The rows come from 5 hidden closed curves, with some noise, and rows from the same curve form a group. Each curve winds through 8 dimensions. The rows are also pushed far along 4 directions, which tell nothing about the answers.
In the rows, 128 means zero.
Known rows, each followed by its group:
[130 143 134 127 147 147 139 111 100 168 105 141  91  57 100 119 119 126
 145] | (0)
[147 111 133  92 165 146 127 133 116 124 127 132 189 195 175 171 148 151
 108] | (4)
[123 117 148 104 153 143 132  85 109 143  90 124 122 137 109 166 143 154
 115] | (3)
[127  95 164 112 191 158 136 117 135 177 115 115 129 100 119 185 128  80
 153] | (1)
[ 91 104 132 153 144  67 141 151 135 103  71 151  63 136 127 177 102  33
  77] | (0)
[150 125 151 118 179 133 147  93 131 157 125 132 100  91 133 135 114 129
 172] | (3)
[156 156 200 112 157 106 122  99 142 181  76 106 153 190 125 186  93 130
 123] | (2)
[116 118  87 151  85 168  89 149 130  93 200 117 134 125 123  81 143 118
 158] | (0)
[132 142  63 123 100 189 120 145 100 126 178 135 188 111 138  77 185 195
 122] | (3)
[106  94 134 145 114 115  93 153 165  67 111 120  72 198 122 156 105  40
 106] | (1)
[144 173 159 113 103 147 119  82 153 205 143 100 186  82 120 102 125 168
 150] | (0)
[ 82 109 155 132 105  59 115  95 119 114 115 148  84 125 120 142  93  65
  94] | (4)
[119 122 129 155 145 118 145 154 150 131 127 132  74  77 109 118 107  67
 159] | (2)
[120 121 166  88 132 116 127  77 125 165 110 144 130 104 124 126 112 140
 129] | (1)
[118 101 161  94 177 128 136  88 109 147  60 137 128 159 107 187 136 145
 105] | (3)
[131 143  88 134 126 174 137 142 104 109 150 131 135 115 126 104 166 157
 127] | (2)
[132 132 182  84 154 128 133  92 165 129  81 115 118 164 151 182 123  94
  83] | (4)
[ 88 129 137 108  44 110 102  82 106 105 124 136  60 103 104  75 131 122
  85] | (0)
[107 108 142 113 175  86 135 103 112 140  72 172 103 154 138 178 106  90
  88] | (3)
[136 127 143 105 176 125 130 102 124 156  95 156 122 189 124 157 124 130
 117] | (3)
[105 117 136 156  62  88 121 132 129  97 131 110   5 129 104 105 129  65
 106] | (2)
[123 127 153 131 127 105 168 105 122 205 113 123  74  46 107 121 139 115
 132] | (1)
[111 140 117 135  81  67 127 122 127 109 123 153  66 146 146  95 120 103
  78] | (0)
[137 154 113 121 149 151 124 115 101 179 109 147 179 138 127 141 144 170
 110] | (3)
[113  98 108 150 152 153 117 127 117  87 172 123 121 110 124 138 134  94
 160] | (4)
[160 150  88 150 131 144 118 166 139 133 152 115 221 161 179 136 140 166
 124] | (4)
[130 136  79 143 117 127 142 134 114 112 171 146 133 101 158  90 151 155
 130] | (1)
[129 140 176 108  77  98 146  53 165 186 111  81  95  92 122 132 158 150
  93] | (1)
[105  90 157 128 121 107 135  85 136 122  95 114  28 113  84 141 140 104
 123] | (2)
[120  87 158 134 178  97 132 148 137 125  57 138  98 152 107 191  86  93
 134] | (3)
[117 141 127 130 107 152 119 108 158 123 149 119  98  94  99  88 129 111
 149] | (2)
[101 127 114 137  53 121 100 110 102 117 191 125 121 129 133  85 155 114
 105] | (1)
[105 130 137 121  78 141 117 120 107 107 150 113  78 107 118 109 155  95
  93] | (4)
[130 102 105 143 220 164 130 165 127 147  85 143 216 156 103 196 115 144
 161] | (1)
[114 121 100 154 116 127  99 151 129  69 157 128 153 178 164 151 122  87
  98] | (4)
[133 118 158  91 180 163 147 142 101 170  74 133 170 140  98 182 136 139
 119] | (2)
[190 165 177  97 209 176 137 136 129 205  95 120 180 144 139 167 101 144
 169] | (2)
[146 133  99 122 133 182 135 166 129 157 151 106 217  84 150 122 158 170
 152] | (1)
[151 151 167  79  96 134  91  78 165 139 116 111 166 205 156 129 123 169
  99] | (0)
[140 164 110 111 124 169 146 142 103 189 150 141 202  53 116  73 141 191
 160] | (4)
[114  95 121 130 130 128 128 145 142 151 132 123 129 133 115 133 140 109
 134] | (0)
[167 178 179  95 114 152 137 105 126 189 117 104 118 105 124 104 127 157
 140] | (2)
[158 133 142 113 160 188 138 123 136 169 111  97 169  82 102 138 137 184
 182] | (3)
[147 150  73 157 124 133 119 196 115 114 158 148 191 218 147 118 146 147
 116] | (3)
[ 98  84 143 135 152 129 132 124 147 106  87 122  55 109  81 159 118  73
 141] | (3)
[100 117 156 110  78  81 116 114 121  96 131 125 127 166 150 139 127 101
  61] | (4)
[116 107 125 138 178 147 135 118 129 174  94 130 163  78  77 160 120 148
 171] | (1)
[146 137 145 103 137 141 127 144 115 155 138 137 137 142 151 118 121 112
 131] | (1)
[149 117 138 129 181 154 134 164 125 117  91 125 135 158 111 167 109 125
 157] | (0)
[147 190 173  98  41 132  97  89 154 162 100  90 141 130 115  89 115 184
 106] | (0)
[160 141 155  91 156 169 139 137  85 196 126 120 177 124 145 150 147 156
 128] | (4)
[129 142  75 171 143 152 112 195 138 112 158 136 196 170 127 128 121 116
 148] | (2)
[130 116  95 129 132 166 138 183 105 105 181 129 185 121 139 110 154 140
 149] | (4)
[137 118 152 135 193 109 142 126 102 158  82 140 133 169 110 191 107 128
 132] | (3)
[139 130  95 117 139 155 127 149 149  87 131 126 157 189 160 135 161 141
 103] | (4)
[118 107 119 122 137 190 133 127 109 128 136 111 122  38  85 108 147 152
 174] | (1)
[139 145 115 107  95 167 129 109 104 132 188 111 167  92 147  86 171 182
 133] | (1)
[142 129 107 104 117 166 114 165 118  97 130 139 141 206 145 118 154 141
 104] | (2)
[116 131 146 131 111 116 140  71 164 173  95 112  73  85  70 108 136 149
 141] | (2)
[115  70 112 145 218 173 132 159 114 117 135 134 145  92 122 186 127  77
 176] | (0)
[112 112 102 145 125 131 116 117 125 157 146 131 163 134 129 141 152 133
 123] | (1)
[ 82 104 135 122  79 100 131 124  86 113 134 146  54 107 100 100 143  81
  88] | (4)
[129  99  98 146 202 156 131 191 134 150 152 152 198 125 140 154 113  89
 179] | (0)
[ 87 107  87 132  77 107 120 129 122  75 143 150  65 153 124  95 165 103
  72] | (3)
[148 155 128 102 163 162 131 126 108 163 141 148 209 124 131 117 121 181
 152] | (0)
[113 101  68 145 216 163 156 181 115 113 129 180 138  99 123 142 133  96
 155] | (2)
[142 134 123 127 208 150 148 128 116 154  96 148 157 100 163 182 121 121
 128] | (3)
[ 93  85 108 152 109  93 111 120  92  97 167 148  51 134 131 119 130  74
 118] | (4)
[133 108 107 143 141 172 137 130 121 151 189 111 141  56 100  94 152 148
 203] | (0)
[140 115 141 112 206 188 146 153 113 177  93 137 123 115  89 157 132 115
 166] | (2)

New rows, each followed by its group:
[122 125 123 118 169 156 142 122 139 109 132 136 149  94 123 136 133 125
 142] | (2)
[118 121 157 118 135 142 131 108 136 144  89 119  43 127  76 137 134  88
 127] | (2)
[145 120 137 130 168 127 116 164 114 155 127 145 170 177 144 156  95 102
 148] | (2)
[125  94 162 105 172 112 118 117 159 108  99 132 119 183 147 179 100  79
 123] | (0)
[135 122 157 131 128 141 121 129 120 149 156 107 146  88 114 127 107 122
 176] | (2)
[115 119  99 149 137 139 110 162  97  79 144 148 132 187 114 135 129 110
 125] | (1)
[153 127 116 131 141 169 131 143 138 118 142 102 139 102 125 118 135 161
 170] | (3)
[122 141 170 111 133  97 124  83 136 174  75 135 132 107 120 150  92 132
 111] | (3)
[139 116 163 123 135 125 125 119 152 165  73 108  83 142 108 161 125 108
 123] | (0)
[149 162 176  99 101 145 120  83 154 172  80  98  94 167  90 125 143 158
 108] | (2)
[137 119 127 121 146  99 122 109 143 114  99 140 135 212 151 161 127 148
 101] | (2)
[160 158  98 143 154 133 126 163 114 135 119 142 195 165 182 154 121 153
 109] | (3)
[150 176 165  92  43 113  96 103 123 155 146 114 164 189 155  88 125 174
  92] | (2)
[117 117 175 103 146 100 125  95 151 136  33 120 132 205  84 196 122 145
  84] | (1)
[131 167 135 118  77 130 115 151 148 106 143 119 163 167 142 100 124 128
  97] | (2)
[131 125 145 108 160 177 133 114 125 184  93 112 178  74  77 145 135 171
 164] | (3)
[160 177  89 114 134 184 109 171 156 116 137 134 223 212 155 108 143 174
 120] | (2)
[136 165 203 105  82  92 137  64 156 154  67  90  95 110 109 139 109 151
  90] | (0)
[154 152 128 107 103 139 128 123 136 151 151 113 177  84 165  91 127 179
 146] | (0)
[127 148  73 155 115 157 130 169  96 136 187 143 141  66 166  90 145 107
 130] | (4)
[108 151  74 154  80 155 116 146 137  82 181 128 114  90 154  81 156 100
 107] | (4)
[163 145 151 107 200 183 125 126 161 168 106 115 212 154 113 165 111 157
 175] | (2)
[128 156 126 133  71 124 135 135 145 145 143 115 102  85 118  70 131 133
 133] | (2)
[137 113 159 123 170  97 129  87 145 143  92 133  93 165 129 173 105 114
 133] | (2)
[ 86  72 108 152 138  85 131 159 108  66 136 157  85 168 108 143 122  78
 119] | (3)
[120  99 169 110 153 153 135  84 126 172 103  97 119  57  97 159 136 132
 156] | (0)
[104 114 132 127 121 156 139 112 112 147 132 126  35  56  68  95 147  92
 151] | (2)
[105 117 120 154 119 131 140 126 103 106 134 117  81  31 103 120 128 105
 146] | (0)
[ 83 105 177 112  85  96 121  55 114 158 131 121  59  82  88 123 139  96
 108] | (1)
[137 156 125 123 113 158 151 138 143 161 150 111 169  41 128  93 141 151
 149] | (4)
[129 134 136 121 124 114 121  81 132 118 128 136  81 141 117 105 122 141
 135] | (1)
[144 129 117 113 151 151 121 161  79 132 150 151 163 175 183 146 137 111
 103] | (4)
[104 118 127 126  98 116 142 108 100 151 102 128 103  61 101 121 145 154
 109] | (3)
[124 150 156 136  94 136 119 122 119 158 145 111  93 102  97 106 119 101
 140] | (2)
[108 110 118 137 130 123 134 130 120 141 117 126 139 116 122 157 147 114
 104] | (0)
[112 129  95 143 128 164 107 152 122 163 155 141 177  99 123 123 129 108
 142] | (0)
[166 135  75 152 153 142 121 191 139 129 157 134 195 219 186 139 146 144
 128] | (0)
[128  92 149 111 191 108 133 143 129 100  90 143 171 163 150 191  93 121
 129] | (3)
[110 121 142 111 135  75 127  93 117 130  84 164  98 165 150 153 111 108
  74] | (3)
[137 113 190 114 138  94 113 125 150 134  90 107 132 198 131 185  95 107
 119] | (2)
[116 129 106 130  71 118  95  86 121  88 197 130 133 123 168  81 137 142
 119] | (4)
[118 125  98 134 104 140 103  97 102 107 213 140 145  87 161  81 134 145
 148] | (4)
[121 114 137 125 145 155 123  93 118 128 140 117 131  40 120 124 116 143
 173] | (3)
[143 140 194  83 185 128 118  69 151 209  39 136 135 185 122 200 104 118
 102] | (0)
[156 181 165  95 112 166 109  86 139 171 121 108 171 135 131 120 125 169
 120] | (4)
[131 118 172 101 124 104 104  84 163  90  76 112 120 192 144 173 101 127
  92] | (3)
[133  90 137 135 191 131 159 151 131 106 119 121 114 120 123 169 128 103
 159] | (3)
[154 175 160  81 113 140 125 100 145 130  82 121 138 220 137 142 148 163
  63] | (2)
[132 145 196  88  54 118 134  92 143 140 129  80  98 121 124 107 144 135
  97] | (4)
[124 136  98 144 108 123 115 119 127 157 142 139 111 148 147 113 153 121
 104] | (0)
[127 133 127 137 119 115 106 115 159 138 111 130 148 150 117 130 105 143
 136] | (1)
[139 126 157 108 123 139 101 134 133 142  92 115 159 229 106 163 131 144
 107] | (2)
[ 97 128 172 109 128 112 144  98  99 181  92 138  87  49 101 144 118  80
  97] | (4)
[135 124 115 134 197 162 131 151 140 125  97 145 126 159 112 163 119  98
 144] | (4)
[108 100 128 149 170  98 131 125 170 111  75 147  68 183  98 169 110  71
 118] | (2)
[ 91  90 133 130 103 105 143 127 151 103 110 112  75  89 122 139 142  76
  98] | (1)
[157 155 161 132 166 142 118 139 125 169 116 119 171 171 126 166 101 120
 145] | (2)
[117 115  66 178  91 140 118 170 131  75 213 118 130  96 125  75 144 126
 169] | (4)
[125 148 107 124  60 141 127  97 120 112 145 109  95 118 112  78 178 180
 104] | (2)
[148 161 116 131 113 152  96 141 128 119 142 113 234 196 175 152 133 162
  97] | (4)
[141 149 165 119 182 147 127 142 134 178  55 132 165 124 111 180  84 106
 134] | (0)
[106  84  61 181 152 132 120 201  97  71 162 157 115 129 120 121 113  93
 172] | (3)
[106  91 146 132 191 163 127 130 129 177 109 133 122  67  80 165 109  70
 179] | (0)
[101 102 176 101 148 109 130  68 133 143  68 139  74  85  66 142  97 125
 143] | (1)
[124 132  97 165 150 112 138 150 106 124 131 149 115  94 152 138 118 100
 124] | (3)
[142 136 136 124 149 163 111 124 129 126 141 106 192 147 140 160 132 142
 143] | (4)
[121 155 139 106  93 141 114  96 129 115 138 134  86 149 123  96 138 113
 100] | (2)
[117 120 132 135 127 127 147 106 148 145 125 127  38  86  99 104 137  94
 142] | (3)
[143 133  96 132 123 125 110 139  92  91 138 140 186 175 179 137 130 174
 104] | (3)
[112 147  96 165  58  94 132 140 111 122 167 131  85 118 111  71 149 132
 110] | (3)
[113 106  71 163 104 111 125 182  91  68 187 146 138 150 133  94 141 138
 141] | (3)
[120 126 109 127 131 148 152 127  77 160 157 140 133  62 113 105 162 149
 138] | (1)
[128 146 114 140  43 115 112 119 163  96 167 100 135 142 126  71 144 172
 124] | (4)
[115 113  70 141 149 130 129 158 125  84 138 165 139 166 148 128 146 130
 110] | (2)
[147 138 117 139 119 135 120 152 158 115 143 109 180 168 136 123 131 160
 143] | (4)
[109 102  85 165 144 124 143 170  96 108 129 154  75  99 113 123 139  86
 133] | (0)
[129 115 108 124 148 146 128 161 150  70 117 128 118 213 144 159 151  92
  93] | (4)
[116  95 155 110 148  97 124  80 160 111  92 125  82 177 116 163 125 115
 113] | (4)
[145 133 120 119 190 157 121 113 127 143 148 139 207 118 161 152 113 150
 165] | (4)
[117 125 168  98 111 107 133 110 116 146 120 124 162 121 137 148 124 132
  95] | (4)
[111 128 104 152 132 109 112 145 120 124 111 155 145 163 122 141 114 112
 109] | (4)
[126 127 106 120 137 166 126 128 123 100 175 128 149 100 162 120 148 110
 130] | (4)
[145 108 131 122 180 152 129 142 147 163  90 122 143 172 140 182 138 117
 128] | (1)
[121 101  90 137 185 154 150 162  85 139 123 155 167  52 140 150 131 134
 149] | (3)
